There are 3 ways to turn a row about zero (a turn may also mirror it). The second row of each pair is the first, turned, with some noise. The first 27 pairs use one turn. New pairs use 2 turns, one after the other, and a turn may come again.
Known pairs, each followed by its turns in order:
[ 73 -17 -56  27 -15  13  20   0]
[  1  11  31  32 -86 -21  14  22]
J922

[-49   6 -30  62 -14   3  12  24]
[ 24  23  34  32  -4 -25  32 -56]
J815

[-10   7  20 -13 -25  36  12   6]
[ 23  24  -1  13  24 -10  -7  30]
J815

[ 15  40   7 -17 -18   1  17 -16]
[ 42  -3  27   9   3   6 -12  -8]
J922

[ 12 -21 -18 -20 -73  -5  57   3]
[ 40 -36 -62  11 -50   9 -24   1]
J45

[ 37  -3   1  -3 -24  -2  -7  14]
[ 16 -28  -7 -18  10  24  -9   5]
J45

[-13  -3  73  11   8   0  57 -22]
[ 55 -50 -14 -40  23  14  39   9]
J922

[-6  5 15 -6 -2  9 -9  6]
[  0   0  -7   9  20   1 -10   7]
J815

[ 10  67   9   4  73 -22 -28  -2]
[-81   3  32  -8  49  -9  18  28]
J45

[-51  12 -19  64 -45 -17  29  -4]
[ 44  -9  52  45 -20 -34  32 -30]
J815

[ 19  12 -17   7  -3 -32 -73   1]
[-58 -33 -14  -4  -1 -43 -13 -25]
J815

[-18  47  13 -33  11 -21 -21 -73]
[  9 -20  40  35  57  36   7 -47]
J922

[-14 -27  -1  43   9  64  15   1]
[ 32  34   2  34  -1  23  49 -32]
J45

[ -4   6  -2  -1 -10 -17  73 -56]
[ 48 -33  36 -15 -10 -23  47 -37]
J922

[-57 -50  26  -1 -73  14 -46  18]
[-61 -14  20 -79  28  -5 -46  30]
J922

[-64 -10   0 -18 -26  40   3   8]
[ 48  10  -4  22  -7 -56  13 -19]
J45

[-37  51  25  24  46  27 -10  11]
[ 22  22 -32  24  70  -9  15  25]
J922

[ -1 -41 -26  -1  -1 -37 -40  11]
[-30  -5 -18  13 -39  -6 -30 -34]
J815

[-37   7   1   2 -29  15  -6  -8]
[ 14   5  -2  37   6 -20  12   9]
J815

[-14 -36  -8 -22  -4  10 -60 -56]
[ 38  60  21 -11  28  -7 -50  10]
J45

[-70  12   8 -53 -11   8  13  56]
[-16  48  11  79  24  39  -9  14]
J815

[ 11 -51  14  15 -32  50   1   3]
[ 50  37 -28  -6 -11 -28 -35   6]
J815

[-24   4   5 -13   0  73  -5 -40]
[ -3  38  44 -19  37  23  34  20]
J922

[  2  16  13   0  -4 -23 -48   5]
[-20 -16  -9  23  17  17 -37   3]
J922

[-26  22  41   1  17  20   0 -15]
[-17  22 -12   0  29 -30  20 -26]
J45

[ 28  12  14   3 -14  24 -18 -12]
[ 11  -2 -14  -4  39  17  -1  -1]
J45

[ -5  45  19  -8  15 -32 -36  10]
[-39 -21  24 -17  37 -27 -13   5]
J45

New pairs, each followed by its turns in order:
[ 36  -7 -18  12   2  13   1 -13]
[ 8 38  2 -1 -2 -5  9 29]
J45 J922

[-36 -15 -13  -5   8 -73  -7   2]
[  5  58  17  16 -24  -2 -52   9]
J922 J45

[ -9  27 -20 -30  40   7   2 -27]
[20 47 18 13 -5 29 23  6]
J815 J815

[ 17  20  -5  23 -41 -40 -40  -3]
[-59 -32 -23  -3  15   3 -11  29]
J922 J922

[-28  56  40  20  -4 -10  21  26]
[ 11 -19 -43  11   8  28  51  28]
J815 J922

[ 23  12  -7   5 -22  21   7 -10]
[10  8 17 14 -4 24 20 13]
J45 J45

[-69  16 -22  -4  12   8 -22 -11]
[ 40   0  37 -12 -19   1  48 -26]
J815 J815

[ 16   3  39  24  10 -45  32 -24]
[ 25  16 -46 -26 -13   7 -44  16]
J815 J815

[-69  -6  -2  16   4  11   9 -22]
[ 16  -7 -34   0   7  14  31 -54]
J922 J922

[ -9   0  33   9 -23  21 -16  26]
[-16  37 -19 -16 -10  23 -11  16]
J45 J45

[ 24  73 -32  51  27  10   6 -37]
[ 29 -57 -41  37 -23 -37  20  45]
J922 J922

[ -1  51  -8  -1  28 -24   1   3]
[ 11   8  -3  39   4  27   4 -39]
J45 J815

[ -2  30   0  50 -28  -9  57  28]
[ 44 -49 -13   1   2  55   7  28]
J815 J922

[-14 -29  73 -55   5  -9   2  31]
[-10   1 -40 -35 -25 -32 -47  61]
J45 J45

[-26  -3  -6  47  46 -10 -43   3]
[ 32 -34 -12 -10  58  22  13  22]
J45 J922

[  7 -48  46   7 -13 -17  -7   0]
[-16 -14 -32   0  -4 -12   9  58]
J45 J815

[-33 -47 -13 -23   8  11  27   4]
[ 33 -18  30   6 -22 -11 -42  -2]
J45 J922

[ 42   8   9 -48 -14  16   4  11]
[-33  43   2 -16 -24  26 -13   7]
J45 J815

[ 35  16 -14  -1  11 -61 -23 -11]
[ 24  28  23  30   4  39 -30 -41]
J922 J45

[ 46 -21 -15  -2   5 -11 -73  -6]
[-19  20 -41 -19  62  20 -28  13]
J45 J815

[ 30  -2 -31  -4 -15  39   4  -6]
[ 10  30 -11  12 -33 -12   8  33]
J45 J922

[ 13   4   6   2  61 -10   4   3]
[ -7  -8 -17  14  -8 -52  24 -13]
J45 J45

[ 29 -22   3  16 -36 -27   4  24]
[-24 -29  12   1  13  34 -35  12]
J815 J922

[-11  12  -6  20   0  30 -44 -21]
[  0 -13 -12  21 -17 -26  15 -46]
J815 J922

[ 11 -73  -8 -29   4  -7   4   2]
[  3  19  50 -54  17  -7  -7 -21]
J922 J922

[ -2 -14  -7  11 -18  11  25  -4]
[  9   3  10 -13 -14 -30   5   4]
J45 J815

[-34  21 -15  -5  11 -28 -18  -7]
[-31  38  21  12   5   2 -12   3]
J922 J45

[ -8  30 -15 -37 -31  57   0 -19]
[ 53  -3 -13  20  35  47 -14  17]
J922 J922

[-25 -73 -16 -73 -59 -73  42 -38]
[ 50  83 -70 -41   9 -43 -76  -2]
J922 J45

[ 12  26  -2   1   0  21 -12  10]
[-12 -21  13   4  23   9  13  -4]
J922 J45

[-30   8   1 -73  -2   6  34 -28]
[ 14  44 -26 -19 -14 -48 -10  51]
J815 J922

[ -3  -4 -11  -4  25  -5 -73  -4]
[ 20  -8 -46   8  28  51 -14   8]
J45 J922

[ 0  7 14 12 52 12  7 50]
[ 44 -16  -7 -52   5  -2  25 -20]
J45 J922

[ 10  14  20  23   7  -3 -28 -29]
[ -2  24   8 -19 -36  10 -12  20]
J815 J45

[ 19 -11 -36  25 -28   2   6  -5]
[ 16 -34  17  -9  -6   8 -35 -15]
J815 J922

[-54 -17  -6  26 -14 -13   6  35]
[-23  -3 -19   9   2   0 -16 -65]
J922 J922

[ 10  -8   4 -12  12  20  68  -2]
[ 43  35   2  -5 -13  26 -20  31]
J815 J922

[ 20  11  -5 -44  -3 -15   5 -51]
[  5  52  14  26 -16   8 -32 -14]
J815 J815

